The rows of each matrix lie in a flat space through zero, up to rounding. After each matrix: how many dimensions does the smallest such space have?
In the rows, 128 means zero.

74 131 70 57 121 89 117 140 97 145 182 150 150 151 134 135 113
131 122 169 113 111 157 84 143 131 21 180 150 84 143 172 79 88
70 169 140 134 144 106 133 109 144 183 104 128 178 119 65 163 149
57 113 134 111 106 104 80 140 126 130 158 128 171 156 134 136 131
121 111 144 106 119 130 118 116 130 105 152 137 117 128 120 109 124
89 157 106 104 130 114 117 126 125 141 149 133 144 140 114 143 120
117 84 133 80 118 117 117 140 109 88 175 153 120 133 150 97 114
140 143 109 140 116 126 140 129 124 155 94 132 119 127 134 129 137
97 131 144 126 130 125 109 124 137 124 144 122 148 134 113 137 128
145 21 183 130 105 141 88 155 124 50 169 121 122 139 188 85 123
182 180 104 158 152 149 175 94 144 169 85 108 100 105 87 151 137
150 150 128 128 137 133 153 132 122 121 108 150 107 112 130 116 121
150 84 178 171 117 144 120 119 148 122 100 107 128 119 127 118 152
151 143 119 156 128 140 133 127 134 139 105 112 119 129 135 138 131
134 172 65 134 120 114 150 134 113 188 87 130 127 135 136 150 135
135 79 163 136 109 143 97 129 137 85 151 116 118 138 150 105 127
113 88 149 131 124 120 114 137 128 123 137 121 152 131 135 127 137
 -> 7

126 158 149 170 105 127 89 90 93 148 122 134 105 144 120 150 135
158 120 145 108 92 160 139 108 145 179 153 76 132 106 152 127 132
149 145 94 114 156 115 167 175 121 168 175 105 113 121 170 129 155
170 108 114 162 120 130 175 149 160 138 135 89 114 105 139 117 155
105 92 156 120 93 150 98 98 136 91 121 156 102 131 105 106 98
127 160 115 130 150 123 124 159 95 139 159 139 155 186 142 165 111
89 139 167 175 98 124 106 73 105 165 116 137 106 129 122 156 137
90 108 175 149 98 159 73 129 132 151 129 153 114 141 102 130 79
93 145 121 160 136 95 105 132 117 137 92 174 126 152 134 201 111
148 179 168 138 91 139 165 151 137 133 92 164 105 144 148 135 143
122 153 175 135 121 159 116 129 92 92 52 143 91 111 147 159 168
134 76 105 89 156 139 137 153 174 164 143 124 130 88 137 134 131
105 132 113 114 102 155 106 114 126 105 91 130 61 87 196 178 146
144 106 121 105 131 186 129 141 152 144 111 88 87 127 146 123 141
120 152 170 139 105 142 122 102 134 148 147 137 196 146 148 79 116
150 127 129 117 106 165 156 130 201 135 159 134 178 123 79 73 106
135 132 155 155 98 111 137 79 111 143 168 131 146 141 116 106 135
 -> 15

133 126 118 109 138 143 131 134 138 114 133 131 108 140 139 125 144
126 88 126 156 117 108 105 161 85 169 97 113 145 75 121 150 102
118 126 141 188 102 96 106 119 95 188 123 113 156 91 109 125 79
109 156 188 173 96 67 143 85 109 134 99 128 239 107 78 148 83
138 117 102 96 147 159 128 147 143 110 140 132 79 145 152 121 158
143 108 96 67 159 171 137 160 151 83 132 137 71 153 160 131 180
131 105 106 143 128 137 104 151 111 165 133 117 93 108 141 121 119
134 161 119 85 147 160 151 105 175 79 161 145 93 185 145 106 167
138 85 95 109 143 151 111 175 115 136 119 121 81 110 152 137 145
114 169 188 134 110 83 165 79 136 87 104 141 233 139 84 149 114
133 97 123 99 140 132 133 161 119 104 99 129 133 114 133 155 147
131 113 113 128 132 137 117 145 121 141 129 123 105 119 138 126 130
108 145 156 239 79 71 93 93 81 233 133 105 181 76 91 112 39
140 75 91 107 145 153 108 185 110 139 114 119 76 103 155 141 147
139 121 109 78 152 160 141 145 152 84 133 138 91 155 150 129 170
125 150 125 148 121 131 121 106 137 149 155 126 112 141 129 103 116
144 102 79 83 158 180 119 167 145 114 147 130 39 147 170 116 171
 -> 3

84 120 130 160 160 136 102 94 161 113 111 134 83 129 145 131 163
120 98 136 91 184 124 92 137 140 85 127 148 188 122 87 127 126
130 136 125 156 150 134 143 123 119 176 97 70 126 129 103 138 130
160 91 156 151 120 135 113 72 119 213 140 171 159 174 100 90 80
160 184 150 120 87 130 137 124 85 157 143 101 140 143 203 152 178
136 124 134 135 130 126 116 113 129 195 111 122 134 143 101 120 114
102 92 143 113 137 116 98 168 124 141 124 109 106 109 112 136 122
94 137 123 72 124 113 168 181 140 63 101 132 109 111 165 134 136
161 140 119 119 85 129 124 140 118 166 167 153 128 118 78 128 84
113 85 176 213 157 195 141 63 166 230 203 109 161 118 42 148 123
111 127 97 140 143 111 124 101 167 203 61 143 43 133 98 102 93
134 148 70 171 101 122 109 132 153 109 143 97 96 95 131 134 154
83 188 126 159 140 134 106 109 128 161 43 96 98 174 89 145 155
129 122 129 174 143 143 109 111 118 118 133 95 174 144 100 132 143
145 87 103 100 203 101 112 165 78 42 98 131 89 100 88 118 59
131 127 138 90 152 120 136 134 128 148 102 134 145 132 118 125 117
163 126 130 80 178 114 122 136 84 123 93 154 155 143 59 117 59
 -> 11

159 105 109 98 114 150 158 90 166 85 67 94 102 137 130 136 145
105 98 132 176 67 160 115 129 174 87 100 177 151 99 67 106 174
109 132 181 109 144 110 150 104 76 150 169 85 112 166 115 62 52
98 176 109 170 136 142 79 169 136 175 150 118 112 79 107 108 131
114 67 144 136 122 106 142 100 141 109 120 113 138 119 69 84 131
150 160 110 142 106 151 134 130 147 105 96 112 153 131 126 160 141
158 115 150 79 142 134 153 98 97 127 178 117 86 150 162 86 93
90 129 104 169 100 130 98 163 166 112 73 162 144 113 122 159 149
166 174 76 136 141 147 97 166 134 134 163 139 114 91 188 158 141
85 87 150 175 109 105 127 112 134 111 136 156 151 100 79 79 146
67 100 169 150 120 96 178 73 163 136 104 79 109 148 116 86 156
94 177 85 118 113 112 117 162 139 156 79 175 163 138 161 229 140
102 151 112 112 138 153 86 144 114 151 109 163 68 98 137 115 114
137 99 166 79 119 131 150 113 91 100 148 138 98 185 158 87 52
130 67 115 107 69 126 162 122 188 79 116 161 137 158 152 142 140
136 106 62 108 84 160 86 159 158 79 86 229 115 87 142 160 135
145 174 52 131 131 141 93 149 141 146 156 140 114 52 140 135 136
 -> 11

176 153 63 111 97 152 180 118 42 154 172 185 78 125 100 165 185
153 141 114 120 126 138 129 175 118 130 158 139 120 182 112 105 146
63 114 140 144 119 94 86 87 171 143 99 109 154 128 131 117 90
111 120 144 101 173 119 100 102 213 109 99 125 133 94 155 126 82
97 126 119 173 102 103 103 109 157 119 84 111 139 166 107 94 145
152 138 94 119 103 92 100 86 149 136 88 126 136 166 108 142 124
180 129 86 100 103 100 128 56 139 111 97 148 109 106 114 178 129
118 175 87 102 109 86 56 50 156 151 116 133 127 114 103 152 103
42 118 171 213 157 149 139 156 176 139 140 121 157 136 77 40 88
154 130 143 109 119 136 111 151 139 54 109 103 120 129 194 141 166
172 158 99 99 84 88 97 116 140 109 110 142 124 153 118 176 137
185 139 109 125 111 126 148 133 121 103 142 153 109 131 88 141 142
78 120 154 133 139 136 109 127 157 120 124 109 149 128 168 115 100
125 182 128 94 166 166 106 114 136 129 153 131 128 85 163 148 101
100 112 131 155 107 108 114 103 77 194 118 88 168 163 110 115 111
165 105 117 126 94 142 178 152 40 141 176 141 115 148 115 145 156
185 146 90 82 145 124 129 103 88 166 137 142 100 101 111 156 145
 -> 11

200 181 116 109 72 151 131 156 121 77 115 142 136 176 104 120 148
181 26 106 195 132 172 143 58 129 94 78 195 69 84 116 83 166
116 106 72 96 84 148 165 153 156 111 118 99 136 139 125 138 156
109 195 96 101 106 148 80 212 124 131 155 78 163 137 153 159 108
72 132 84 106 128 107 140 162 153 143 146 110 162 148 148 154 100
151 172 148 148 107 47 177 107 119 122 83 191 181 197 112 89 112
131 143 165 80 140 177 91 144 122 133 179 62 88 96 119 165 146
156 58 153 212 162 107 144 41 113 129 76 213 100 99 122 71 133
121 129 156 124 153 119 122 113 125 139 146 129 118 124 125 135 117
77 94 111 131 143 122 133 129 139 156 130 103 132 99 146 136 126
115 78 118 155 146 83 179 76 146 130 104 187 133 147 123 107 114
142 195 99 78 110 191 62 213 129 103 187 78 126 140 139 179 112
136 69 136 163 162 181 88 100 118 132 133 126 73 57 136 124 144
176 84 139 137 148 197 96 99 124 99 147 140 57 89 114 133 149
104 116 125 153 148 112 119 122 125 146 123 139 136 114 144 122 111
120 83 138 159 154 89 165 71 135 136 107 179 124 133 122 105 118
148 166 156 108 100 112 146 133 117 126 114 112 144 149 111 118 148
 -> 6

117 143 136 140 124 109 107 125 151 99 138 117 126 96 147 116 119
143 164 130 126 105 115 139 111 151 114 100 101 131 124 127 126 124
136 130 142 114 139 143 123 116 89 100 147 126 122 125 119 133 142
140 126 114 152 88 128 131 127 182 156 108 115 152 156 108 131 101
124 105 139 88 136 99 117 164 140 121 125 139 103 108 131 135 143
109 115 143 128 99 148 127 111 121 122 137 116 149 125 84 138 123
107 139 123 131 117 127 149 103 113 142 136 136 125 109 113 127 118
125 111 116 127 164 111 103 137 106 123 135 150 116 131 114 129 167
151 151 89 182 140 121 113 106 147 137 137 135 135 139 105 133 138
99 114 100 156 121 122 142 123 137 210 117 117 142 142 117 83 161
138 100 147 108 125 137 136 135 137 117 141 148 166 129 138 121 112
117 101 126 115 139 116 136 150 135 117 148 145 106 123 157 101 117
126 131 122 152 103 149 125 116 135 142 166 106 115 118 97 131 121
96 124 125 156 108 125 109 131 139 142 129 123 118 137 153 113 89
147 127 119 108 131 84 113 114 105 117 138 157 97 153 160 82 117
116 126 133 131 135 138 127 129 133 83 121 101 131 113 82 144 166
119 124 142 101 143 123 118 167 138 161 112 117 121 89 117 166 170
 -> 12

40 162 102 81 169 67 103 118 148 95 75 85 167 128 232 173 137
162 154 123 140 127 160 125 125 96 146 124 108 137 129 108 112 131
102 123 185 128 121 118 138 145 136 120 138 156 108 135 113 124 128
81 140 128 203 95 40 157 124 168 100 109 137 127 139 161 140 142
169 127 121 95 106 162 139 113 98 127 173 127 124 100 72 73 91
67 160 118 40 162 155 90 139 102 81 136 86 140 81 165 116 106
103 125 138 157 139 90 158 127 176 154 80 115 166 165 176 189 170
118 125 145 124 113 139 127 141 120 106 167 141 106 104 104 97 109
148 96 136 168 98 102 176 120 168 150 134 150 135 146 110 140 138
95 146 120 100 127 81 154 106 150 136 121 98 186 118 181 143 116
75 124 138 109 173 136 80 167 134 121 200 97 128 126 179 126 133
85 108 156 137 127 86 115 141 150 98 97 181 88 133 147 155 130
167 137 108 127 124 140 166 106 135 186 128 88 198 129 142 141 131
128 129 135 139 100 81 165 104 146 118 126 133 129 148 106 112 126
232 108 113 161 72 165 176 104 110 181 179 147 142 106 53 81 94
173 112 124 140 73 116 189 97 140 143 126 155 141 112 81 110 103
137 131 128 142 91 106 170 109 138 116 133 130 131 126 94 103 120
 -> 9

121 119 121 154 143 98 129 129 124 145 164 138 69 110 133 130 80
119 78 161 155 127 145 105 134 103 127 134 131 119 114 86 160 109
121 161 86 149 147 110 101 130 128 120 170 82 145 151 163 89 132
154 155 149 137 133 123 139 120 86 154 145 123 91 110 199 101 92
143 127 147 133 98 142 147 68 71 126 150 164 87 119 146 109 119
98 145 110 123 142 120 106 122 121 147 97 69 148 104 131 168 143
129 105 101 139 147 106 70 112 88 75 117 91 149 142 93 109 178
129 134 130 120 68 122 112 62 125 91 117 151 189 151 114 105 151
124 103 128 86 71 121 88 125 93 80 160 113 167 163 143 124 157
145 127 120 154 126 147 75 91 80 94 189 88 115 97 116 164 96
164 134 170 145 150 97 117 117 160 189 122 112 108 85 129 165 102
138 131 82 123 164 69 91 151 113 88 112 121 132 116 108 104 129
69 119 145 91 87 148 149 189 167 115 108 132 201 132 109 126 126
110 114 151 110 119 104 142 151 163 97 85 116 132 77 135 182 135
133 86 163 199 146 131 93 114 143 116 129 108 109 135 101 135 97
130 160 89 101 109 168 109 105 124 164 165 104 126 182 135 126 88
80 109 132 92 119 143 178 151 157 96 102 129 126 135 97 88 188
 -> 14

132 146 136 125 127 129 150 156 150 137 151 177 131 76 147 148 161
146 182 147 160 103 67 49 108 100 112 105 179 141 144 162 135 182
136 147 164 161 111 148 144 139 112 151 107 112 142 128 137 128 179
125 160 161 126 173 132 129 142 96 97 143 139 126 131 126 152 135
127 103 111 173 125 130 131 119 134 155 118 91 151 136 115 136 130
129 67 148 132 130 166 104 153 109 132 111 113 118 138 141 118 127
150 49 144 129 131 104 87 138 96 136 135 123 124 131 159 87 120
156 108 139 142 119 153 138 144 123 122 130 69 124 117 131 130 130
150 100 112 96 134 109 96 123 151 126 160 112 117 116 138 135 135
137 112 151 97 155 132 136 122 126 150 122 155 106 176 131 112 88
151 105 107 143 118 111 135 130 160 122 142 159 101 136 122 95 96
177 179 112 139 91 113 123 69 112 155 159 135 149 97 128 134 204
131 141 142 126 151 118 124 124 117 106 101 149 134 147 148 115 147
76 144 128 131 136 138 131 117 116 176 136 97 147 144 94 174 130
147 162 137 126 115 141 159 131 138 131 122 128 148 94 126 149 104
148 135 128 152 136 118 87 130 135 112 95 134 115 174 149 167 93
161 182 179 135 130 127 120 130 135 88 96 204 147 130 104 93 105
 -> 14

215 101 86 190 109 129 55 156 130 164 36 103 140 52 87 158 197
101 121 165 91 152 136 161 115 113 88 165 104 134 135 161 130 95
86 165 112 125 110 116 147 121 148 155 159 188 107 189 117 96 112
190 91 125 151 134 137 88 143 114 120 73 74 148 56 122 162 164
109 152 110 134 112 119 132 126 143 153 138 170 114 163 114 108 126
129 136 116 137 119 124 122 130 135 143 123 144 123 136 117 122 134
55 161 147 88 132 122 182 107 135 118 199 170 111 202 149 95 78
156 115 121 143 126 130 107 136 125 132 101 112 135 99 120 141 147
130 113 148 114 143 135 135 125 116 103 133 99 137 112 145 139 120
164 88 155 120 153 143 118 132 103 88 107 58 152 66 149 162 135
36 165 159 73 138 123 199 101 133 107 220 172 109 217 160 90 62
103 104 188 74 170 144 170 112 99 58 172 70 145 117 181 143 85
140 134 107 148 114 123 111 135 137 152 109 145 123 128 109 125 145
52 135 189 56 163 136 202 99 112 66 217 117 128 177 185 114 56
87 161 117 122 114 117 149 120 145 149 160 181 109 185 121 99 110
158 130 96 162 108 122 95 141 139 162 90 143 125 114 99 130 160
197 95 112 164 126 134 78 147 120 135 62 85 145 56 110 160 174
 -> 2

106 120 161 129 113 135 84 191 131 105 133 125 86 129 152 153 179
120 43 126 117 151 122 111 161 85 120 155 85 101 137 95 132 150
161 126 118 95 118 107 77 151 150 111 158 124 97 125 150 143 108
129 117 95 72 174 121 69 135 127 153 148 106 120 170 110 140 88
113 151 118 174 48 127 177 78 117 128 101 169 159 115 125 123 92
135 122 107 121 127 112 145 148 115 130 134 89 134 148 138 120 121
84 111 77 69 177 145 109 142 103 170 70 138 98 141 130 107 206
191 161 151 135 78 148 142 209 124 76 156 147 139 144 192 70 140
131 85 150 127 117 115 103 124 117 97 123 114 81 135 115 127 160
105 120 111 153 128 130 170 76 97 66 142 131 159 147 119 116 129
133 155 158 148 101 134 70 156 123 142 144 97 142 159 126 110 94
125 85 124 106 169 89 138 147 114 131 97 128 148 94 185 98 193
86 101 97 120 159 134 98 139 81 159 142 148 198 122 133 110 113
129 137 125 170 115 148 141 144 135 147 159 94 122 61 109 137 151
152 95 150 110 125 138 130 192 115 119 126 185 133 109 168 103 162
153 132 143 140 123 120 107 70 127 116 110 98 110 137 103 80 138
179 150 108 88 92 121 206 140 160 129 94 193 113 151 162 138 90
 -> 12

201 137 201 157 171 75 128 139 57 119 112 90 127 174 108 147 123
137 129 138 130 130 121 128 129 117 127 123 123 128 132 122 130 128
201 138 213 148 146 73 125 139 37 123 84 90 130 164 80 146 132
157 130 148 146 163 108 130 133 115 122 141 113 126 153 140 136 120
171 130 146 163 205 100 135 135 128 116 175 106 121 175 174 141 107
75 121 73 108 100 167 128 120 182 134 144 155 128 96 147 114 130
128 128 125 130 135 128 129 128 134 127 136 128 127 131 136 128 126
139 129 139 133 135 120 128 130 118 127 126 122 128 135 126 131 127
57 117 37 115 128 182 134 118 231 131 190 165 123 100 195 111 118
119 127 123 122 116 134 127 127 131 130 122 133 129 120 123 125 131
112 123 84 141 175 144 136 126 190 122 195 136 121 140 196 126 109
90 123 90 113 106 155 128 122 165 133 136 147 128 104 139 118 131
127 128 130 126 121 128 127 128 123 129 121 128 129 125 121 128 130
174 132 164 153 175 96 131 135 100 120 140 104 125 164 138 141 118
108 122 80 140 174 147 136 126 195 123 196 139 121 138 198 125 109
147 130 146 136 141 114 128 131 111 125 126 118 128 141 125 133 126
123 128 132 120 107 130 126 127 118 131 109 131 130 118 109 126 135
 -> 2

115 143 138 141 121 131 110 129 123 144 86 126 131 139 128 151 131
143 111 117 113 136 125 148 126 133 110 176 130 124 116 128 103 125
138 117 154 142 130 130 104 121 87 123 90 132 135 144 129 150 111
141 113 142 132 132 128 118 123 101 117 119 132 131 134 129 134 114
121 136 130 132 124 129 122 129 130 136 113 127 129 131 128 136 131
131 125 130 128 129 128 127 127 123 125 128 129 128 129 128 128 125
110 148 104 118 122 127 147 136 172 142 150 122 122 116 127 115 149
129 126 121 123 129 127 136 129 136 125 144 128 126 123 128 119 130
123 133 87 101 130 123 172 136 186 125 206 123 117 100 127 84 149
144 110 123 117 136 125 142 125 125 111 164 131 126 120 128 109 122
86 176 90 119 113 128 150 144 206 164 140 116 119 113 126 118 169
126 130 132 132 127 129 122 128 123 131 116 128 129 132 128 135 127
131 124 135 131 129 128 122 126 117 126 119 129 130 132 128 133 123
139 116 144 134 131 129 116 123 100 120 113 132 132 136 129 137 115
128 128 129 129 128 128 127 128 127 128 126 128 128 129 128 129 128
151 103 150 134 136 128 115 119 84 109 118 135 133 137 129 135 106
131 125 111 114 131 125 149 130 149 122 169 127 123 115 128 106 134
 -> 2
